All rows are made from the same 5 directions, up to rounding. Whole rows:
[[ 10  12  -3   9  19 -16   8 -11  -8  14   7   0  -4   6  17  21 -32  -1
  -13]
 [  5  18 -17   1  28 -15   0 -14 -17   2  14  17 -15 -10   5   1  14  21
   17]
 [ -4  11  -3  14   6  -5   7   4 -13  10  -2  -4  21  -6  -2  22   1 -11
   -1]
 [ -6   7  -6   9  11  23   8   4 -10  10 -14  -1  20   1 -10  -6  17  -7
    4]
 [  3   7  -1  14   8  -9  11  -1  -4  17  -2 -12  18   3   8  32 -31 -17
  -15]
 [ -5   0  17   1 -27 -15 -10  10  -5 -14   9   4  -4  -3   3   0  11  -1
   -6]
 [  3  -6  -9   2  18  26  13  -4  11  17 -18 -13  14  11  -4   0 -22 -12
   -6]
 [  5 -17  -7  -8   0  -2   2  -2  25   5  -4 -16   3  -1  -1  17 -32  -9
   -2]]

The start of a row, then its end:
[-4  5 -1  1  4 16  0  2 -9 -1 -6  6  2  2] => [ -6 -19  23   4   6]
[  9   1 -22   1  31  -6  11 -14   7  17   0  -7   3  -4] => [  3  24 -29  -1   5]
[  2  -3  -1  -7  -5 -17  -8  -2   3  -9  12   5 -13  -8] => [ 3  3  2 10  7]
[ -7  -1  -7   2  -2   1   1   7   0   1  -4  -4  16 -12] => [-12  10  15  -6  11]
[ -2  -9  -1 -10  -8   4  -6   2   9  -9   0   2  -7  -4] => [ -6 -12  11   6   9]
[ -5   2  25   0 -30  -4 -12  11 -10 -18   7  11 -11   5] => [  5 -21  22   4  -9]
[  3  -9 -16  -4   3 -29  -1  -3  16   3  10 -10   4 -20] => [ -2  40 -22  -3  11]
[ 11   9 -31  -3  53  16  13 -24  -2  18  -5   6 -10   3] => [ 1 -9 -9 17 15]
[ 0 -3 -4 -7 -1 -5 -5 -2  4 -7  5  4 -9 -5] => [-2 -4  7  9  9]
[  4   4  17   5 -15 -23  -4   2  -5  -4  12   1  -8   6] => [ 16  12 -19  -4 -19]
[ 4  0 -4  2 11  3  6 -5  4  9 -4 -6  3  5] => [  3   7 -18  -5  -5]
[  0   1   1   2  -6 -16  -3   1  -1  -2   8   0   0  -7] => [ 3 14 -2  0  1]
[-2  8 -1 11  7  5  8  2 -9 11 -7 -5 17  2] => [ -1  11  -3 -11  -6]
[-6 -7 -1 -3 -9  3 -3  7  5 -5 -3 -2  7 -8] => [-10  -1  14  -2   8]
[-2  7  0  8  5  9  5  2 -9  6 -6 -1 11  3] => [-2  0  5 -6 -3]
[ -4  -9  -8  -8  -4   2  -5   3   8  -7   0   0   0 -11] => [-12  -4  17   5  16]
[  1 -14  13 -12 -22   0  -9   4  14 -14   2  -1 -15   7] => [  3 -16  -4   3  -7]
[ -9  24  -3  14  -7 -45  -8   7 -32  -9  25  16   7 -31] => [-1 32 39  8 18]
[ -1 -13  -8  -2  -1   4   4   4  17   7  -9 -16  16  -5] => [ -9  18 -16 -14   2]
[  6 -14 -18 -18  18  17   0 -12  21   0  -6  -1 -14   0] => [ -7 -18  -5  12  15]
[ -9  -4  10   1 -17  19  -2  12  -2  -6 -11  -1  12   3] => [-10 -17  23  -7  -1]
[ -2  17   5  21   4  -8  10   5 -19  15  -2  -6  24   1] => [  6  28 -10 -17 -15]
[-9  0 -2  5 -6 10  1 10 -3  0 -8 -4 20 -8] => [-13   2  21  -8   8]
[ -2   9   6   6 -12 -35  -7   4 -11  -7  18   5  -2 -13] => [ 7 25  3  2  0]
[  0  -4   2  -2 -11 -19  -5   2   4  -5   9  -2  -2  -8] => [ 2 15 -5 -1  1]
[ -1 -15 -21 -14   5  -5  -5  -3  19  -5   2  -4  -1 -19] => [-14   9   6   7  25]
[  0  -7 -10   1   6   2   7   1  11  10  -7 -13  16  -5] => [ -6  20 -16 -12   2]
[  0   7   4   7  -9 -33  -4   2  -7  -2  15   1   1 -11] => [ 8 29 -7 -2 -3]
[ 15  24 -12  11  43  -9  14 -23 -19  21   7   9 -13  12] => [ 21   9 -29  10 -10]
[ -7   5  16   5 -18   6  -5  10 -12  -9  -1   6   2   4] => [ -1 -15  23  -1  -5]
[ -4  -4 -10  -9   1  -2  -7  -1   3 -10   4   7  -6 -14] => [-10  -8  25  12  21]
[-1 10 -9 12 17  3 11 -1 -9 15 -6 -5 18 -2] => [-2 17 -5 -9  0]
[ -9   0  15   7 -16  26   2  14  -7  -1 -16  -3  18  10] => [ -8 -18  19 -13 -10]
[ 13   4 -21  -3  28 -35   3 -20   6   9  18   0 -15 -11] => [ 13  35 -36  11   7]
[  0   4  -3  -3  -2 -21  -8  -2  -6 -10  15  10 -12 -12] => [ 2  4 14 13 11]
[  3   1  -8  -4  18  25   5  -7   1   5 -10   4  -5   9] => [ -3 -24   6   7   5]
[  7 -15   8  -5   0  25   7  -3  21   9 -16 -15  -1  24] => [  5 -12 -38 -12 -22]
[-1  2 -8  3 13 16  6 -1 -2  8 -9 -2 10  1] => [-6 -4  5 -2  5]
[ -2  15   5  17   7   9  10   3 -18  13  -8  -2  18   8] => [  3   5  -1 -12 -13]
[ -6  -5 -13   3   4   5   5   5   6   7  -8 -10  23 -13] => [-14  18   5 -11  11]
